There are 8 hidden switches. A switch that is on adds its own fixed numbers to the row, and there is some noise. The rows also spread widely along 14 directions, which tell nothing about the answers.
In the rows, zero is written as 128.
Known rows, each followed by its switches (1 for on, 0 for off):
[119 155 124 135 121 110 135 171 107  98 136 159 111 156 158  71 137 133
  99 127 220  76  61 113 184  96 171 120 131 121 142 137  86]
0 0 1 1 1 1 1 1
[111 104  99 132 167 114 117 153  99 121 112 136 122 147 159 151  72 126
 105 151 173 117 105 165 156 137 138 142 131  88 140 133  59]
1 0 0 0 0 0 1 1
[176 122 121 145 107 153 110 102  86 103  99  85 155  87  98 137  91 140
 128  86 154  91  99 130 131 116 170 145  99 107 130  90 140]
1 0 0 0 1 0 0 1
[100  90 109 112 135  96 124 138 153 119 105 162 149 139 104 117  90 135
 132 132 214 142 128  74 134 165 125 125 189 144 149 131 135]
0 0 0 0 1 0 1 1
[155 118 126 139 175 128 169 115 141 158  89 122 189 156 133 103 133 193
 143 137 114 129 161 134 109 142 109 150  78  86 137  91 141]
0 1 0 1 0 0 1 0
[146 114 137 117 123 127 127 117 136 140  97 113 151 128 131 139  86 154
 172 139 148 132 140 151 148 130 152 118 122 132 144 139 149]
0 1 0 0 0 0 0 0
[146 158 140 124 137 143 179 161 134 162 116 152 137 172 151  77 150 163
 106 139 141 101 102 133 148 103 118 116 124 124 116 137 133]
1 0 0 0 1 1 1 0
[118 129  85 114  97 149  94 106 112 116 121 117 186 114 133 153  76 171
 158 140 114  94 104  99 143 136 188 153 108 144 128  81 140]
0 1 1 0 0 0 0 0
[122 146 112 132 119 144  95 119  75  94  92 125 143 173 180 154 142 146
 114 108 136 104  92  88 134 168 169  82 176  83 119  80 102]
0 0 1 1 1 1 0 0
[166 128 187 157 135 126 187 134 143 113  81 110 115 120 122 110 141 139
 129 118 198 108 109 120 161 111 167  84 130 103 161 148 149]
0 0 1 1 1 0 0 0
[144 130 189 191 141  77 199 175 158 185  61 128 124  87 139 158  57  96
 149 161 214 142 147 137 212 137 138 112 153 131 196 146 103]
0 1 0 0 0 1 0 0
[136 100 123  92 126 149  83  89  93  85  96  93 144 157 164 142 124 186
 157 115 130 106 114 168 129 130 187  98 117  77 130 139 141]
0 1 1 0 0 0 1 0
[105 172 142  97 120 160 117 128  85  99 136 167 172 142 162 125 159 187
 116 116 160 100 131 130 129 109 158 129 129 103 117 130 134]
1 1 0 0 1 1 1 0
[ 92 153 189 119 102 154 157 181 170 151 102 158 119 118 152 138 144 145
 140 161 173 128 131 129 182 117 151  50 188 125 139 209 164]
0 0 0 0 1 1 0 1
[153 151 127 152 112 128 108 125 127  83 100  79 165 115 149 132  86 171
 173 167 180  89  89 111 212 130 189 127 133 109 164  88 171]
0 1 0 0 0 0 1 1
[160 151 160 154  78 125 168  85  89 143  74 101 146 101 132 182 105 120
 171 140 182 139 145 108 134 138 170 120 140 141 143 147 121]
0 0 0 1 1 1 1 0
[146 128 154 133 147 106 162 105  95  92  80 105 140 154 162 165 104 139
 142 152 202 126 124 101 180 143 176 118 148 106 162 125 127]
0 1 0 0 0 1 1 0
[127 126 116  96  83 163 156 133 157 198  91 128 154 142 123 132 118 157
 160 155  82 128 132 105 112 146 132 104 149 160 104 158 175]
0 0 0 0 1 1 1 0
[146 124 172  76 119 142 164 164 164 176 113 173 109 184 141  83 111 146
 119 126 160 140 148 145 129  85 115  83 140 174 118 198 157]
0 0 0 0 1 1 1 0
[134 145 136 141 112 120 199 103  98 144  98 134 164 122 131 136 126 125
 134 131 162 131 121  73 134 131 166 148  92 165 137 141 111]
0 1 0 0 1 1 1 0
[171 113 101 154 104 130  66 100  92 107  88  90 149 140 135  86 125 165
 147  74 146  91  83 135 112 147 157 112 120  76 134  78 114]
0 0 1 1 1 0 1 1
[154 152 140 172 132 125 140 134 140 114 100 121 168 107 144  98 106 161
 139 140 176 112  96 107 177 120 170 123 117 128 161  93 131]
1 0 0 0 1 0 1 0
[126 162 135 163  73 167 164 171 145 184 105 151 121 136 128  93 152 110
 106  95 107 107  83 116 129 143 115 115 142 120 109 152 113]
0 0 0 0 0 0 1 1
[ 92 168 119 132 122 159 163 149 100 154 100 167 162 182 180 170 147 125
  77 122  92 137 119  56 126 171 133 110 151 136 105 113  88]
0 1 0 0 0 1 0 1
[138 154 152 117 125 134 161 101 129 140  99 134 160 163 167 117 154 171
 166 139 144 153 121 131 146 113 163  78 104 155 131 173 143]
1 1 0 0 1 0 0 0
[187 110 136 148 139 113 175 139 151 167  91  80 122 144 135  51 119 174
 166 163 158  80  80 178 178  88 154 122  69 104 147 144 149]
0 0 1 0 1 1 1 0
[125 105 130 151 110 122 109 161 147 165 116 153 147  72 108  99  50 144
 139 116 168 112 129 168 138 107 145 155 100 130 152 122  92]
0 0 1 0 1 0 1 0
[143 118 109 109 141 154 149 124  70  59  97  88 110 167 126 195  98 109
  72 113 151  66  89  92 152 152 162 157 150  73 117  93 131]
0 1 0 0 0 0 1 0
[137 146 156 127 133 138 166 194 108 157  92 166  90 172 148 125 120  95
  61  80 149  99 114 133 138 123 110 111 154 102 118 142  87]
0 1 0 1 1 1 1 0

New rows. What belongs after each?
[141 145 145 132  78 142 106 114  76 112 105 128 134 107 144 190  57  99
 124 113 176 122 125 102 143 130 183 136 164 150 141 114  95]
0 0 0 0 0 1 1 0
[126 130 103 125 163 104 175 151 142 165 114 147 167 156 122  85 141 168
 129 142 150 100 116 123 149 139  96 159 127 105 142  97 135]
1 1 0 0 0 1 0 0
[133 154 167  96 119 169 180 145  87 116 120 165 109 153 143 155 116 110
  51  99 162 114 125  98 123  87 158 119 140 153 106 164 109]
1 0 0 0 1 1 1 0
[130 148 128  88  91 154  99 140 105  96 140 151 143 148 128  84 137 151
 113  80 161  79  95 113 139 105 163 140 141 130 122 117 157]
0 1 0 0 0 1 1 0
[114 123 127 148 136 126 142 178 121 130  99 154 124 129 129 123 115 107
  84 106 168  99 103 102 144 163 124 133 176  87 134 106  97]
0 0 0 0 1 1 1 0
[132 148 104 112 146 130 133 194 117 146 130 164 153 152 132 103  79 144
  75 119 149  83 103 114 164 103 113 161 121 132 119  84 117]
1 1 0 0 1 1 0 1
[162  96 140 133 134  97 140  95 118 132  73 107 164 128 137 161  45 158
 160 161 198 144 149  90 146 143 166 126 144 150 164  99 127]
0 0 1 0 1 1 1 0
[149 112 180 170 156  95 134 114 143 136  90 163 197  82 123  95  81 164
 147  90 208 173 189 120 125 119 146 139  85 145 184 105 106]
0 1 0 0 1 0 1 0
[144  86  89  99 155  88 122 129 127 120 138 140 128 161 121  31 118 161
 144 124 207 112  77 168 141  83 143 139  74 141 139 166 110]
1 0 0 0 1 0 1 1
[117 140 120 166 122 157 125 210 134 149 100 130 103 112 158 147  77  93
  94 140 113  87  73 152 189 139 155 106 134  90 124 122  81]
0 0 0 0 1 0 0 0
[ 77 144  97  94 101 140 124 164 131 141 140 164 178 103  92 146  95 166
 125 144 160  78 152  97 135 143 114 193 174 103 122 100 158]
0 1 0 1 0 1 1 1
[135 163 127  92  66 131 148 176 139 227  94 171  69 229 168  99 137 103
 159 122 120 135  99 199 123 130  70  70 181 143  85 226 106]
0 1 0 1 1 0 1 0
[145 125 168 123 148 118 179 147 127 115 114 145 128 118  99 118 104 124
  96  94 212 110 142 120 145  92 136 150 106 127 151 139 134]
0 1 0 1 0 0 0 1
[136 100 151  65 147 128 147 114 116 114  78 113 131 184 151 197  88 168
 140 159 171 126 155 112 150 142 149  83 185 118 134 144 175]
0 1 1 0 1 1 0 0
[151 131 161 141 125 158 122 145 119 137  79 132 143 111 128 144 106 132
 110  70 117 121 144 131 119 128 150  96 117 108 130 111 125]
0 1 0 1 1 0 0 0
[126 157 116 117 125 117 139 159 104 137 121 180 129 194 151 120  94 115
  92 115 180 120 117 100 139 128 101 149 157 142 125 113  87]
0 1 0 1 0 0 1 1
[145  75 107  85 133 104 139  98 109 125 116 128 113 189 134  53 155 151
 129  94 177 112  80 129 107 107 157 118  94 139 131 178 116]
0 0 1 0 0 1 1 1
[120 138 120 121  96 166 118 107  96  82 115 110 162 107 120 140 162 148
 130 105 138  86  97  80 132 156 187 121 147  94 116 105 161]
0 0 0 0 1 1 0 0
[136 132 126  96  98 141 158 183 129 193  93 149 112 156  97 145  91 113
 104 102 132  89 138 128 115 143  71 144 186 110 101 132 146]
0 1 0 1 1 1 1 0
[117 136 171 117 143 130 165 181 150 133 100 170 132 116  95 135 110 136
  90  99 197 109 151 115 149 115 102 112 183 108 143 138 158]
1 1 0 1 1 0 0 1
[118 100 112  79 135 126 101 105 104 157 109 160 169 166 147  97 139 206
 150  97 133 131 148 167  79 125 124 119 114 104 119 146 120]
1 1 1 0 1 1 1 0
[170  74 145 105 168 126 198 102 102 126  63  90 118 156 110 180  90 118
 110 120 147 126 145 132 117 137 137 133 103 105 127 157 138]
0 1 0 0 1 0 1 0
[144 126 140 125 119 130 123 122 116 113 102 120 161  86 110 155  69 145
 144 117 174 116 142 115 150 104 175 133 103 144 150 117 139]
0 1 0 1 1 0 0 1
[135 114 160  96 156 127 151  86  84 105 128 166 164 140 156 153  82 142
  99 124 188 164 182 104 104  88 184 150  73 179 143 148  81]
0 0 0 0 0 1 1 0
[155 146 112 162 148 118  90 175 142 136 123 147 153 155 163  11 128 179
 142 106 147  91  77 189 167 106 129 132  71  83 146  86 105]
0 1 0 0 1 0 1 0
[139 115 157 119 114 163 103 135 140 149  82 146 141 141 131 139 112 140
 129  81 118 148 157 132  96 158 115  74 179 113 118 125 145]
0 0 0 0 1 0 0 0
[ 97 120 133 169 153 128 111 157  81  36  99 148 137  91 132 155 110  94
  43  71 211  91  95  38 158 172 190 136 178  71 161  60  75]
0 0 0 0 1 1 1 0
[130 124 107 117 126  98 129 140 134 133 125 109 168 110 107 102 111 185
 193 182 198  75 118 161 187 121 130 171 118  85 145 119 174]
0 1 0 0 1 1 0 1
[111 144 122 108  44 147 128 131 120 190  92 153 148 115 105 180  80 135
 165 111 132 121 155 126  94 153 112 138 182 140 109 145 130]
0 1 1 1 1 0 1 0
[103 166 141 155 105 160 182 198 133 140 127 162 100 125 127 100 152 108
  82 125 148  75  82 143 161 121 122 141 133  85 113 160 105]
0 0 0 0 1 0 1 0
[176 102 151 103 121 142 146 131 132 156  72 109 129 159 126 154  71 135
 123 124 140 126 148 107 126 133 126 105 167 138 124 120 168]
0 0 0 0 1 1 1 0
[125 117 155 134 180 121 127 173 161 156  81 162 181 128 136 116 106 184
 113 108 152 137 170 118 141 149 102 100 170  89 159  82 149]
1 1 0 0 1 1 0 0
[130 141 161 107 120 163 165 142 107 110 103 148 123 146 114 143 152 125
  75  81 162 100 137  82 106 133 134 112 176  99 112 130 152]
0 0 0 1 1 1 1 0
[ 77 158  95 116  97 172  88 139 117 127 125 158 187 129 148 146 138 178
 147 131 100 107 130 118 121 168 138 135 154  87 105 102 132]
0 1 0 0 1 0 1 0
[101 108 101 111 122 144 129 172 160 157 113 149 148 123 111  95 127 157
 125 132 124  93 113 118 131 149 127 131 151 101 122 127 151]
0 0 0 0 1 1 1 0
[161 109 122 162  99 117 140  91 132 178  66  88 162 129 130  94 146 164
 189 116 128 125 100 118 126 161 143 100 127 111 145 121 139]
0 0 1 0 0 1 0 1
[ 98 145 159 120 117 142 145 103  92  93  99 151 156 128 158 183 139 140
 112 124 182 150 151  59 124 141 184  87 163 134 136 149 112]
0 0 0 1 1 1 1 1
[145  89 150 131 195  89 169  99 110  98  70  94 139 168 160 180 110 148
 139 176 208 152 147 102 165 163 150  98 159  84 164 128 128]
0 0 0 0 0 1 0 1
[146 125 124 105  87 141 155 104  99 147 105 101 124 149 121 132 145 149
 157 135 151  93  98 141 131 128 138 123 135 107 109 161 147]
0 0 1 0 1 1 0 1
[142 134 164 135 124 116 152 151 124 123 128 150 118 134 116  63 137 155
 123 112 225  77 115 169 150 101 117 156 146  73 153 135 130]
0 0 1 0 0 1 1 0
[185 126 169 133 130 134 120 124  98 123  80  92 138 121 156 141  85 146
 145 113 156 113 127 165 168  99 180  99  93 114 146 119 138]
0 1 0 0 1 1 0 0
[101 145 111 116 154 151 201 159 109 106 121 160 126 161 146 147 134 103
  45 119 131 102  76  61 153 121 170 124 104 154 114 140  96]
1 1 0 0 1 0 0 0
[125 102 132  94  67 121 142 145 160 213 113 152 116 122  99  71 116 149
 182 126 160 113 125 187 114 108 113 124 140 144 122 208 149]
0 0 1 0 1 1 1 0
[143 144 152 132 113 133 101 135 125 143 102 146 158 132 137  91 132 176
 162 100 169 125 153 178 124 116 119 111 124  89 136 136 136]
0 1 0 1 1 0 1 1
[141 160 124 132 115 165 121 143 104 159 110 195 152 213 178  96 121 123
  70  66  91 157 121  81  75 145 101 105 139 167  92  91  69]
0 0 0 0 1 0 1 0
[108 168 151 169 110 148 138 176 121 188  96 157 168  88 160 192  58 144
 118 163 143 132 172 144 155 145 117 143 168 106 143 110  83]
1 0 0 0 0 1 1 1
[148  55  95  39 180 133  65 111 108  60 149 122 164 152 114 100  56 208
 113 108 164  85 129 156 123  64 177 161  49 124 127 101 160]
0 1 1 0 1 0 0 1
[157 161 163 139 142 122 173 181 143 157 127 167 129 159 115  56 128 157
 118 118 194  85 137 191 153  98  59 172 120  75 132 123 134]
0 1 0 0 1 0 1 0
[137 167 152  95 123 121 180 155 156 164 137 183 149 186 138  69 138 161
 137 147 176 122 134 123 154  96 101 135 137 163 128 147 163]
0 1 0 0 0 1 0 0
[128 110 125 117 161 153 116  96 103  66 100 100 157 143 147 144 151 187
 125 122 137 102 121 118 122 141 188  94 111  63 129 104 139]
0 0 1 1 1 0 0 0
[120 171 118  79 113 185 121  85 108 109 124 143 178 205 183 138 169 211
 151 158 103 138 133 110 104 135 146  88 149 127  89 134 164]
1 0 0 0 1 0 1 0
[129 118 153 134 108 126  92 146 137 158 119 151 140 110 144  56 135 165
 163 105 171 125 129 197 133 106 142 106 113 100 148 165 116]
0 0 0 0 0 1 1 1
[ 92 103  78  87 119 147 118 121 101 111 125 136 138 170 135 120 157 146
 103 111 121  96  78  87 107 158 155 123 146 105 104 132 120]
0 0 1 0 0 1 0 1
[138 122  81 101 147 122 164 123  79 123 114 139 168 142 104 147  85 136
  79 107 151  92 120  57 113 125 146 193 107 147 120  71 114]
1 1 0 1 1 1 1 0
[139  63 131  70 182 134 138  98  82  49  91 100  95 195 136 138 172 126
  86  86 172 106  97 109 116 144 171  80 147  67 119 157 148]
0 0 0 0 1 1 0 0
[179 161 138 124 146 131 145 158 102 136 115 138 138 204 156  66 135 167
 116 121 161  82 109 165 154 105  91 149 114  82 119  93 135]
0 1 0 0 1 1 1 0
[121 140 128 144 110 114 157 153 122 165  94 148 131 128 131 137 110 116
 134 140 172 120 126 116 139 152 127 130 166 115 135 135 100]
0 0 0 1 1 1 1 0
[105 120  96 112  74 115 105 119 102 145  82 130 122 160 154 178  80 116
 171 139 154 128  97 115 144 179 149 101 196 138 125 154  99]
0 1 1 0 1 0 1 0
[122 124 167 123 149 138 143 137 128 128 104 163 146 141 126 100 166 170
 131  93 168 125 165 177 106 140 101 120 134  57 132 155 132]
0 1 0 0 1 0 1 0
[134 173 168 118 106 124 158  97 132 139 108 144 177 155 164  95 173 194
 187 145 176 147 151 114 140 112 160  97 126 146 150 157 163]
0 1 0 1 0 1 1 0
[139  99 119 126 145  95  81 129 130 118 112 137 158 135 126  69 104 174
 163 101 198 120 126 168 136 133 123 141 125  85 160 111 127]
0 1 0 0 0 0 1 1
[129 131 123 131 144 115 132 151 109  94 108 144 121 161 137  89 142 128
 105  91 184  98  92 120 146 129 144 125 126  93 138 122 104]
0 1 0 1 1 0 1 0
[129 143 120 130 130 162 163 137  91 167 105 141 155 137 141 156 127 146
  95 130 105 106 134 140 107 135 118 153 115  91 102 124  95]
1 0 0 0 1 1 1 0
[135 153 130 101 121 160 138  62 111 105 118 132 187 183 146 106 198 223
 163 130 136 126 127 114  95 137 140 101 133 102 108 121 176]
1 0 1 0 1 0 0 0
[106 164 103 120  87 182  92 109  78  92 144 140 169 130 157 156 120 154
 124 125 117 103 113 115 117 140 174 151 124 110 105 100 106]
0 0 0 0 0 0 1 0
[163 150 166 152 121 125 156 105 142 156  66 137 166 178 152  94 165 165
 152  88 145 160 150  95 109 162 109  77 158 120 146 112 150]
0 1 0 1 0 0 1 0
